The groups are shells around one centre, one inside the other: the same stretched ball of 7 dimensions in 6 sizes.
Some rows, each with its group after it:
[-0.78  0.79  1.44  2.51  3.09  3.49 -0.79  3.01  0.39  0.33 -1.80 -0.30
 -2.07 -0.91 -1.27  1.65 -1.32  1.72  5.11  0.53 -1.33]  q_657
[-2.08  2.55  0.31  0.11  2.52  3.72 -1.14  2.68  0.16 -0.15  0.41  0.71
 -2.03 -0.85 -1.21  0.42  0.52  3.50  2.55 -0.27  0.56]  q_382
[-1.78  2.21  0.18  0.19  2.07  3.31 -1.08  2.25  1.10 -0.19  0.69  0.37
 -1.97 -1.66 -1.46  0.19  0.53  2.90  2.22 -0.63  0.73]  q_206
[-0.80  2.33  0.48 -0.22  1.44  1.65 -0.74  1.30  1.32 -0.67  1.08  0.77
 -0.88 -2.83 -1.14  0.46  1.81  0.87  3.58 -0.11  0.54]  q_20
[-1.28  3.17  2.12  0.42  2.54  2.83 -0.38  1.69  0.20  0.21 -0.84  0.78
 -1.70 -2.24 -1.08  1.69  1.04  1.85  3.61  0.32  1.22]  q_20
[ 0.41  0.72  1.89  1.67  2.42  2.84 -0.37  2.42  0.84  0.02 -1.11  0.31
 -1.57 -1.59 -1.40  1.20 -0.23  0.52  5.10  0.69 -1.17]  q_20
[-2.30  1.08 -0.35  1.23  2.59  2.63 -1.43  2.96  0.59 -0.72  0.27  0.00
 -1.17 -1.05 -1.11  0.49  0.19  2.27  5.09  0.24 -1.22]  q_20
[-2.45  0.75  0.62  0.43  3.16  2.33 -1.09  2.17  0.78 -0.81 -0.29 -0.41
 -2.07 -2.38 -0.07  0.89  0.53  2.84  3.62  0.58  0.40]  q_382
[-1.21  1.46  0.34  1.26  2.15  3.95 -1.08  3.07  1.08  0.05  0.18  0.29
 -1.87 -0.65 -2.13  0.10 -0.44  2.47  3.36 -0.52 -0.67]  q_20
[-1.40  2.36  0.51  1.48  2.05  1.94 -0.95  1.46  1.15  0.00 -0.43 -0.24
 -1.35 -2.78 -1.04  1.65  0.22  1.14  4.17 -0.24  0.26]  q_206
[-3.36  0.85 -1.91  0.30  2.43  1.32 -1.98  2.41  0.82 -1.62  1.55 -0.36
 -0.85 -1.92 -0.06  0.08  1.09  2.68  4.68  0.18 -0.84]  q_382
[-2.17  1.72  0.94  0.19  2.81  2.21 -0.89  1.77  0.72 -0.59 -0.19 -0.01
 -1.83 -2.65 -0.32  1.09  1.01  2.44  3.44  0.42  0.90]  q_47
[-1.51  2.65  1.25  1.19  2.02  2.87 -0.70  2.12  1.05  0.11 -0.27  0.42
 -1.19 -1.94 -2.04  1.04  0.56  1.39  4.34 -0.24  0.20]  q_809
[-0.76  2.87  1.57  0.82  2.62  2.30 -0.57  1.44 -0.12  0.21 -1.10  0.49
 -1.78 -2.32 -0.33  2.23  0.56  1.55  3.86  0.50  0.73]  q_657
[-0.74  1.16  1.28  1.18  2.68  3.81 -0.74  2.63  0.87  0.21 -0.78  0.05
 -2.53 -1.28 -1.31  0.83 -0.62  2.51  2.88 -0.04 -0.02]  q_809
[-0.38  1.06  0.09  0.56  2.17  2.06 -0.99  1.88  0.76 -0.57  0.26  0.22
 -1.62 -2.01 -0.33  0.83  0.42  1.44  3.72  0.32 -0.50]  q_47
[-1.39  0.93  0.73  1.47  2.69  3.23 -0.99  2.46  1.23 -0.01 -0.66 -0.48
 -2.29 -1.78 -1.15  0.91 -0.68  2.38  3.32 -0.13 -0.13]  q_206
[-0.86  0.98  1.72  1.48  2.94  2.94 -0.60  2.59  0.45 -0.11 -1.21  0.12
 -1.73 -1.50 -1.04  1.34 -0.10  1.52  5.01  0.79 -0.71]  q_206
[-1.64  1.96  2.41  0.51  3.20  3.58 -0.41  2.15  0.45  0.19 -1.30  0.19
 -2.62 -2.07 -0.89  1.39  0.28  2.90  2.77  0.41  1.34]  q_657
[-0.96  1.35  1.22  0.59  3.18  2.75 -0.77  2.45 -0.48 -0.38 -0.85  0.52
 -1.92 -1.23 -0.03  1.43  0.39  2.27  4.40  1.10 -0.40]  q_47
[-1.70  1.38 -1.28  0.45  1.82  1.50 -1.54  1.82  1.15 -0.98  1.29 -0.06
 -1.07 -2.25 -0.43  0.40  0.80  1.74  3.86 -0.20 -0.48]  q_206
[-1.29  2.74  2.25 -0.06  2.20  3.68 -0.29  1.99  1.15  0.19 -0.12  0.85
 -2.02 -2.13 -2.03  0.51  1.11  2.36  2.30 -0.31  1.62]  q_206
[-1.37  2.33  0.23  1.66  1.70  2.45 -1.04  2.13  1.30 -0.02  0.11  0.13
 -0.89 -1.89 -1.99  0.96  0.21  1.00  4.74 -0.48 -0.55]  q_20
[-1.23  0.76  1.35  1.38  2.31  2.74 -0.67  2.22  1.93 -0.24 -0.45 -0.35
 -1.67 -2.45 -1.74  0.61  0.04  1.31  4.11 -0.03 -0.14]  q_47
[-1.14  0.89  0.04  1.72  2.63  1.85 -1.20  2.40  0.30 -0.57 -0.52 -0.16
 -1.10 -1.58 -0.41  1.43 -0.08  1.13  5.82  0.74 -1.56]  q_20
[-1.32  1.94  1.40 -0.40  1.83  2.99 -0.51  1.95  1.72 -0.45  0.83  0.73
 -1.56 -2.39 -1.95 -0.20  1.53  1.95  2.63 -0.31  1.07]  q_47
[-2.71  1.02 -0.65  1.50  2.69  3.23 -1.61  2.81  1.21 -0.29  0.05 -0.78
 -2.16 -1.39 -1.10  0.51 -0.78  3.29  3.21 -0.53 -0.32]  q_657
[-0.61  0.49  0.60  2.04  2.67  2.59 -0.98  2.26  1.04 -0.02 -1.06 -0.66
 -2.08 -1.91 -0.66  1.44 -1.00  1.48  4.25  0.25 -0.89]  q_657
[-2.92  1.54 -0.07  1.13  2.64  3.21 -1.39  3.06  0.81 -0.48  0.26 -0.05
 -1.46 -1.05 -1.57  0.31  0.15  2.94  4.31 -0.15 -0.51]  q_20
[-0.86  1.55  1.97  0.87  2.14  2.93 -0.38  2.12  1.56 -0.10 -0.37  0.35
 -1.48 -2.27 -2.01  0.63  0.65  1.14  4.07  0.07  0.21]  q_206
[-1.94  0.54 -0.05  1.35  2.85  2.29 -1.30  2.72  0.57 -0.77 -0.19 -0.30
 -1.40 -1.46 -0.56  0.84  0.01  2.03  5.17  0.58 -1.21]  q_206
[-1.49  1.83  0.93  1.37  1.77  3.99 -0.83  2.70  2.10  0.27  0.19  0.07
 -1.81 -1.51 -2.96 -0.04 -0.27  2.11  2.95 -1.07  0.13]  q_20
[-0.77  0.08  1.72  1.42  3.15  3.02 -0.60  2.55  0.91 -0.23 -1.32 -0.34
 -2.27 -1.84 -0.73  1.14 -0.47  1.84  4.25  0.77 -0.55]  q_657
[-3.37  1.97 -1.27  0.50  2.35  2.25 -1.79  2.43  0.71 -0.90  1.11 -0.13
 -1.24 -1.66 -0.74  0.35  0.75  3.09  3.82 -0.32 -0.09]  q_809
[ 0.35  2.11  2.12  0.85  1.68  2.55 -0.14  1.41  1.58  0.21 -0.45  0.57
 -1.48 -2.79 -1.82  1.10  0.68  0.32  3.62 -0.08  0.51]  q_206
[-1.56  1.89 -0.30  0.11  1.63  2.74 -1.18  2.44  1.22 -0.69  1.44  0.71
 -1.06 -1.44 -1.75 -0.31  1.12  2.01  3.53 -0.45 -0.27]  q_47
[-1.79  1.86  0.53 -0.24  2.09  3.44 -0.93  2.44  1.26 -0.43  0.96  0.60
 -1.87 -1.59 -1.66 -0.29  0.95  2.92  2.29 -0.47  0.72]  q_206
[-0.91  2.63  2.35  1.15  2.81  2.37 -0.32  1.50  0.16  0.30 -1.65  0.31
 -1.73 -2.60 -0.64  2.37  0.50  1.23  4.42  0.69  0.76]  q_382
[-1.24  2.96  2.21  0.72  2.94  3.94 -0.45  2.27 -0.12  0.60 -1.31  0.67
 -2.48 -1.38 -1.19  1.65  0.10  2.86  2.79  0.16  1.15]  q_657
[-3.22  1.53 -0.16  1.55  2.78  2.64 -1.47  2.77  0.81 -0.50 -0.12 -0.45
 -1.33 -1.55 -1.21  0.86  0.04  2.61  4.91 -0.01 -0.54]  q_382
[-1.01  1.25 -0.10  1.00  2.02  3.40 -1.17  2.77  1.12 -0.21  0.52  0.24
 -1.77 -0.97 -1.65  0.08 -0.21  2.26  3.29 -0.44 -0.71]  q_47
[-2.51  2.74 -0.77  0.16  1.62  2.11 -1.39  1.53  1.51 -0.51  1.31  0.04
 -1.33 -2.68 -1.18  0.39  1.08  2.38  2.57 -0.95  1.03]  q_47
[-2.06  1.30  0.40  0.20  2.92  2.31 -1.09  2.01  0.50 -0.69 -0.05 -0.09
 -2.01 -2.22  0.01  0.94  0.67  2.77  3.28  0.45  0.48]  q_809
[-1.35  1.90  1.22  1.17  1.74  3.55 -0.68  2.18  2.31  0.26  0.07 -0.05
 -1.85 -2.24 -2.70  0.21  0.01  1.81  2.72 -1.01  0.67]  q_809
[ 0.41  2.73  3.39  0.53  1.84  4.49  0.26  1.97  1.60  0.96 -0.84  1.03
 -2.41 -1.99 -2.90  0.69  0.31  1.53  1.83 -0.58  1.56]  q_382
[ 0.08  1.94  1.02  0.80  2.01  2.10 -0.60  1.39  0.78 -0.04 -0.37  0.36
 -1.66 -2.51 -0.62  1.49  0.44  0.88  3.58  0.18  0.18]  q_47
[-2.42 -0.05 -1.12  1.01  3.22  1.78 -1.75  2.76  0.11 -1.28  0.16 -0.59
 -1.56 -1.37  0.60  0.83  0.01  2.70  5.06  0.91 -1.48]  q_382
[ 0.04  1.05  0.55  0.85  1.70  2.17 -0.74  1.73  1.58 -0.35  0.27  0.17
 -1.47 -2.40 -1.18  0.61  0.35  0.73  3.68 -0.08 -0.40]  q_47
[-1.51  1.04  0.44  1.55  2.73  3.83 -1.13  3.07  0.76  0.05 -0.48 -0.15
 -2.24 -0.77 -1.45  0.62 -0.86  2.82  3.50 -0.16 -0.66]  q_809
[-2.21  1.01  0.78  0.62  2.75  2.67 -0.98  2.56  0.96 -0.71  0.00  0.01
 -1.56 -1.85 -1.05  0.46  0.67  2.34  4.26  0.39 -0.13]  q_809
[-1.05  1.53 -0.81  0.30  2.00  2.09 -1.35  2.19  0.40 -0.79  1.02  0.50
 -1.24 -1.41 -0.43  0.46  0.73  1.92  3.87  0.11 -0.76]  q_657
[-1.62  1.18 -0.90  0.21  1.53  2.29 -1.36  2.22  1.80 -0.93  1.70  0.17
 -1.14 -1.95 -1.47 -0.50  0.89  1.91  3.30 -0.60 -0.37]  q_809
[-2.01  0.50 -0.70  0.45  2.18  2.72 -1.44  2.66  1.60 -0.94  1.17 -0.17
 -1.64 -1.61 -1.18 -0.43  0.35  2.62  3.26 -0.33 -0.52]  q_809
[-0.19  1.02  1.90  0.37  2.49  2.85 -0.35  2.22  0.77 -0.35 -0.41  0.64
 -1.78 -1.86 -1.05  0.69  0.73  1.39  3.92  0.68 -0.10]  q_809
[-0.17  2.56  3.21  1.04  1.84  3.49  0.15  1.49  2.09  0.75 -1.05  0.39
 -1.99 -2.98 -2.69  1.11  0.40  0.84  2.79 -0.51  1.52]  q_382
[-0.48  2.48  0.02  0.98  1.76  1.86 -1.00  1.57  0.53 -0.15  0.15  0.43
 -1.13 -2.09 -0.73  1.43  0.51  0.95  4.18 -0.05 -0.31]  q_657
[-2.44  2.06  0.90  1.14  2.59  2.61 -0.97  2.32  0.82 -0.29 -0.35  0.03
 -1.30 -1.98 -1.40  1.07  0.57  2.01  4.67  0.12  0.09]  q_20
[-2.30  1.70 -0.79  1.95  2.48  1.37 -1.57  1.79  0.72 -0.42 -0.36 -0.82
 -1.18 -2.44 -0.23  1.84 -0.22  1.55  5.12  0.05 -0.67]  q_382
[ 0.48  1.28  0.77  1.38  1.94  1.71 -0.68  1.72  0.71 -0.27 -0.40  0.35
 -1.07 -2.13 -0.74  1.46  0.28  0.02  5.19  0.56 -1.14]  q_382
[ 0.50  2.17  1.12  1.50  1.48  2.72 -0.53  1.74  1.33  0.39 -0.34  0.44
 -1.42 -2.06 -1.88  1.18 -0.08  0.37  3.83 -0.40 -0.31]  q_657

New rows. What belongs after each?
[-1.39  0.69  0.58  1.96  3.32  2.60 -1.13  2.36  0.27 -0.08 -1.50 -0.77
 -2.33 -1.74  0.05  1.93 -1.04  2.27  4.33  0.62 -0.65]  q_382
[-0.36  3.71  2.62  0.06  1.77  2.82  0.01  1.14  0.91  0.44 -0.44  1.16
 -1.54 -2.84 -1.82  1.39  1.50  1.03  2.90 -0.16  1.81]  q_382
[-2.72  2.26 -0.83  1.32  2.44  2.51 -1.62  2.24  0.64 -0.24  0.16 -0.40
 -1.63 -1.72 -0.77  1.15 -0.15  2.81  3.66 -0.46 -0.02]  q_20
[-0.61  1.25  1.29  1.06  3.29  3.12 -0.79  2.69 -0.67 -0.09 -1.25  0.45
 -2.15 -0.81 -0.11  1.64 -0.23  2.31  4.42  1.09 -0.74]  q_20
[-3.02  1.72 -0.77  1.16  2.26  3.51 -1.63  3.05  1.27 -0.34  0.75 -0.22
 -1.65 -0.99 -1.91 -0.05 -0.19  3.30  3.32 -0.85 -0.30]  q_657
[-0.78  2.30  1.64  1.63  2.09  2.66 -0.51  1.57  1.45  0.44 -1.00 -0.10
 -1.72 -2.72 -1.66  1.62 -0.06  0.97  3.77 -0.28  0.54]  q_206
[-0.94  1.97  1.62  0.06  1.82  3.79 -0.46  2.18  1.88  0.02  0.44  0.63
 -2.04 -2.01 -2.39 -0.16  0.73  2.21  1.97 -0.68  1.10]  q_809
[-2.43  1.01 -1.55  0.83  2.09  1.12 -1.73  2.10  1.05 -1.29  1.18 -0.35
 -0.69 -2.21 -0.33  0.47  0.83  1.66  5.05  0.10 -1.04]  q_47
[-0.50  1.96  2.04  0.84  2.06  3.47 -0.33  2.47  1.09  0.09 -0.32  0.85
 -1.44 -1.51 -2.33  0.54  0.62  1.25  4.10  0.04 -0.06]  q_809
[-0.82  0.50  0.52  1.45  2.12  1.93 -0.90  2.15  1.54 -0.61 -0.08 -0.24
 -1.11 -2.29 -1.21  0.73  0.22  0.65  5.14  0.29 -1.09]  q_20
[-1.11  0.73 -0.74  1.11  1.63  1.54 -1.30  1.97  1.79 -0.87  0.94 -0.26
 -0.86 -2.38 -1.11  0.28  0.47  0.80  4.65 -0.20 -1.08]  q_47
[-1.55  2.78  0.75  0.45  1.74  3.60 -0.83  2.04  1.56  0.24  0.48  0.41
 -1.97 -1.94 -2.18  0.30  0.42  2.51  1.94 -1.06  1.18]  q_47
[ 0.19  2.22  2.48  1.10  1.91  3.83 -0.12  2.35  1.16  0.53 -0.70  0.94
 -1.70 -1.46 -2.59  0.78  0.22  1.03  3.67 -0.14  0.09]  q_206
[-2.63  0.50 -0.29  1.81  2.62  2.85 -1.45  2.63  1.84 -0.38 -0.14 -1.11
 -1.96 -2.00 -1.31  0.52 -0.77  2.61  3.75 -0.47 -0.43]  q_382
[ 0.24  2.39  1.27  0.43  1.35  2.54 -0.41  1.50  1.43  0.05  0.34  0.85
 -1.33 -2.40 -1.79  0.69  0.93  0.63  3.22 -0.34  0.42]  q_809
[-2.77  2.31  1.24  1.02  3.05  3.90 -0.97  2.95  0.31  0.09 -0.68  0.21
 -2.03 -1.03 -1.59  0.93  0.07  3.38  3.64 -0.02  0.45]  q_382
[-1.44  1.84 -0.14  0.52  2.28  2.77 -1.20  2.14  0.67 -0.31  0.37  0.17
 -1.91 -1.68 -0.72  0.70  0.26  2.55  2.89 -0.23  0.16]  q_206
[-2.17  1.31 -1.12  0.71  1.63  1.29 -1.50  1.71  1.88 -1.04  1.33 -0.38
 -0.79 -2.81 -0.98  0.24  0.93  1.36  4.20 -0.44 -0.34]  q_206
[-2.24  1.14  0.02  0.74  1.87  2.50 -1.16  2.33  2.11 -0.74  0.94 -0.17
 -1.16 -2.28 -1.94 -0.22  0.74  1.81  3.91 -0.49 -0.13]  q_809
[-0.86  1.70  0.74  0.15  2.63  2.58 -0.86  2.42 -0.33 -0.58  0.03  0.94
 -1.45 -1.12 -0.39  0.90  0.97  2.02  4.35  0.84 -0.50]  q_382
[-1.70  2.56  0.19  1.10  1.59  1.85 -1.02  1.49  1.59 -0.23  0.40  0.01
 -0.89 -2.82 -1.60  1.01  0.81  0.99  4.20 -0.55  0.30]  q_206
[ 0.24  1.92  2.43 -0.13  1.94  3.46 -0.05  1.85  1.32  0.10 -0.09  1.02
 -2.06 -2.16 -1.84  0.36  0.97  1.49  2.35 -0.04  1.02]  q_20
[-1.35  1.27 -1.64  0.70  1.47  1.87 -1.63  2.19  1.36 -0.90  1.64  0.08
 -0.90 -1.69 -1.05 -0.06  0.53  1.57  3.95 -0.53 -1.07]  q_382
[-1.79  1.21  0.36  1.79  2.53  3.73 -1.17  3.09  1.10  0.04 -0.35 -0.22
 -1.92 -0.89 -1.89  0.54 -0.79  2.52  3.93 -0.36 -0.77]  q_809
[-1.13  1.75  1.46  0.46  2.27  4.08 -0.63  3.01  0.90 -0.08  0.16  0.91
 -1.77 -0.78 -2.32 -0.07  0.51  2.41  3.42 -0.11 -0.10]  q_20
[-1.45  2.63  1.82  1.07  2.30  3.91 -0.53  2.05  1.39  0.64 -0.76  0.10
 -2.39 -2.10 -2.09  1.02 -0.16  2.49  2.19 -0.73  1.36]  q_20
[-1.29  0.23  0.71  1.59  3.62  3.29 -1.12  3.04 -0.22 -0.23 -1.37 -0.36
 -2.53 -0.78  0.03  1.44 -1.04  2.91  4.28  0.94 -1.07]  q_382
[ 0.79  1.85  2.36  1.25  1.42  2.62 -0.02  1.42  2.09  0.36 -0.58  0.45
 -1.39 -2.89 -2.33  1.00  0.42 -0.24  3.83 -0.26  0.26]  q_382
[-2.35  1.80 -0.77  0.03  1.60  2.71 -1.39  2.25  1.85 -0.76  1.73  0.17
 -1.36 -1.97 -1.74 -0.54  0.98  2.59  2.63 -0.92  0.36]  q_206
[-3.63  1.64 -1.62  0.27  1.95  1.19 -1.82  1.71  1.76 -1.32  1.67 -0.59
 -0.86 -2.99 -0.61  0.13  1.32  2.40  3.81 -0.54  0.31]  q_657
[-0.80  0.07  0.54  0.79  2.75  2.72 -0.97  2.81  0.59 -0.76 -0.07  0.17
 -1.73 -1.19 -0.62  0.40  0.12  1.94  4.47  0.76 -1.21]  q_20
[-0.96  2.45  1.98  0.57  1.62  3.11 -0.30  2.04  1.75  0.00  0.19  0.83
 -1.10 -2.24 -2.75  0.29  1.20  0.98  3.85 -0.37  0.58]  q_382
[-0.70  1.31  2.21  1.61  2.35  2.61 -0.32  2.01  1.50  0.06 -1.10 -0.01
 -1.43 -2.54 -1.79  1.28  0.22  0.60  4.89  0.32 -0.14]  q_382
[-1.64  2.58 -0.60 -0.06  1.21  1.30 -1.17  1.16  1.66 -0.80  1.61  0.36
 -0.70 -3.09 -1.13  0.35  1.74  1.14  3.41 -0.62  0.62]  q_20
[-1.60  1.94 -0.74  0.37  1.43  1.61 -1.28  1.37  1.85 -0.69  1.31 -0.08
 -1.14 -2.95 -1.05  0.37  1.00  1.46  3.11 -0.70  0.41]  q_809
[-0.87  0.86  2.04  1.35  3.12  3.30 -0.51  2.93  0.21 -0.14 -1.29  0.35
 -1.77 -1.08 -1.18  1.17 -0.04  1.75  5.14  1.00 -0.86]  q_382
[-1.33  1.67 -0.17  1.43  1.76  3.04 -1.20  2.41  1.59 -0.05  0.41 -0.09
 -1.53 -1.60 -1.94  0.37 -0.27  1.84  3.49 -0.80 -0.45]  q_206
[-1.95  0.63 -0.12  0.57  2.42  3.06 -1.28  3.12  0.94 -0.88  0.80  0.27
 -1.38 -0.90 -1.39 -0.30  0.50  2.51  4.26  0.14 -1.01]  q_657
[ 0.08  0.95  1.13  1.10  2.27  2.82 -0.64  2.45  0.69 -0.23 -0.35  0.51
 -1.52 -1.37 -1.21  0.79  0.11  1.06  4.54  0.49 -1.03]  q_206
[-1.53  3.00  0.80  1.05  1.96  2.66 -0.85  1.54  1.15  0.28 -0.27  0.09
 -1.68 -2.55 -1.46  1.38  0.33  1.80  3.05 -0.62  1.01]  q_809
[-2.49  1.84 -0.92  0.41  1.92  2.12 -1.49  1.66  1.73 -0.62  1.08 -0.46
 -1.71 -2.73 -0.84  0.35  0.57  2.61  2.43 -0.83  0.77]  q_657
[ 1.21  1.59  3.69  1.56  2.19  4.19  0.34  2.36  1.27  0.89 -1.72  0.80
 -2.15 -1.56 -2.67  1.15 -0.35  0.54  3.75  0.19 -0.01]  q_382
[-1.77  0.77 -0.58  2.10  2.86  1.86 -1.52  2.45  0.31 -0.52 -0.63 -0.68
 -1.39 -1.58 -0.11  1.62 -0.63  1.70  5.55  0.53 -1.55]  q_20
[-0.16  0.10  1.63  1.29  2.73  3.17 -0.53  2.57  1.12 -0.18 -0.91 -0.05
 -2.16 -1.61 -1.12  0.77 -0.41  1.53  4.04  0.56 -0.75]  q_20
[-1.00  3.26  2.02  0.04  1.84  3.44 -0.30  1.40  1.48  0.45 -0.09  0.66
 -2.16 -2.71 -1.96  0.83  0.92  2.13  1.56 -0.76  2.14]  q_382
[-1.47  1.06 -0.79  1.11  1.83  0.99 -1.35  1.61  1.47 -0.94  0.68 -0.41
 -0.77 -2.82 -0.53  0.85  0.66  0.77  4.94  0.05 -0.81]  q_47
[-1.19  2.65  1.93  1.50  2.79  2.43 -0.52  1.76  0.10  0.29 -1.58  0.22
 -1.57 -2.26 -0.82  2.33  0.28  1.27  4.85  0.58  0.34]  q_382
[-1.48  1.78  0.47  1.70  2.27  2.57 -1.04  2.51  0.73 -0.18 -0.32  0.13
 -1.05 -1.45 -1.55  1.10  0.06  1.31  5.28  0.11 -0.97]  q_20
[ 0.59  0.90  2.45  1.30  2.62  3.82 -0.19  2.82  0.52  0.26 -1.24  0.72
 -2.05 -0.90 -1.68  0.94 -0.32  1.25  4.30  0.67 -0.86]  q_20
[-2.05  0.66 -0.68  2.01  3.05  2.53 -1.62  2.88  0.22 -0.44 -0.60 -0.68
 -1.77 -1.05 -0.24  1.33 -0.94  2.50  4.94  0.38 -1.48]  q_20
[-0.38  2.49  2.05  0.95  1.40  2.42 -0.20  1.36  2.08  0.17 -0.20  0.47
 -1.09 -3.11 -2.44  0.91  0.99  0.15  3.92 -0.44  0.75]  q_657
[-2.20  2.81  0.85  0.12  2.04  2.29 -0.82  1.38  1.39 -0.27  0.34  0.19
 -1.53 -3.05 -1.23  0.88  1.29  2.08  2.83 -0.42  1.58]  q_809
[-0.90  0.66  0.55  1.32  3.08  2.85 -1.05  3.05 -0.35 -0.48 -0.69  0.30
 -1.62 -0.56 -0.40  1.13 -0.21  2.02  5.31  1.04 -1.64]  q_382
[-2.28  2.27 -0.32  1.15  2.38  1.84 -1.36  1.72  0.69 -0.33 -0.05 -0.33
 -1.42 -2.43 -0.43  1.50  0.32  2.04  4.05 -0.13  0.21]  q_206
[-1.06  1.12  1.48 -0.01  2.54  3.51 -0.59  2.49  1.06 -0.37  0.09  0.52
 -2.18 -1.64 -1.35  0.09  0.66  2.57  2.69  0.14  0.48]  q_809
[-0.35  0.76  1.86  1.18  2.50  3.50 -0.44  2.38  1.47  0.12 -0.82 -0.01
 -2.33 -1.87 -1.60  0.69 -0.36  1.74  3.21  0.05  0.01]  q_809
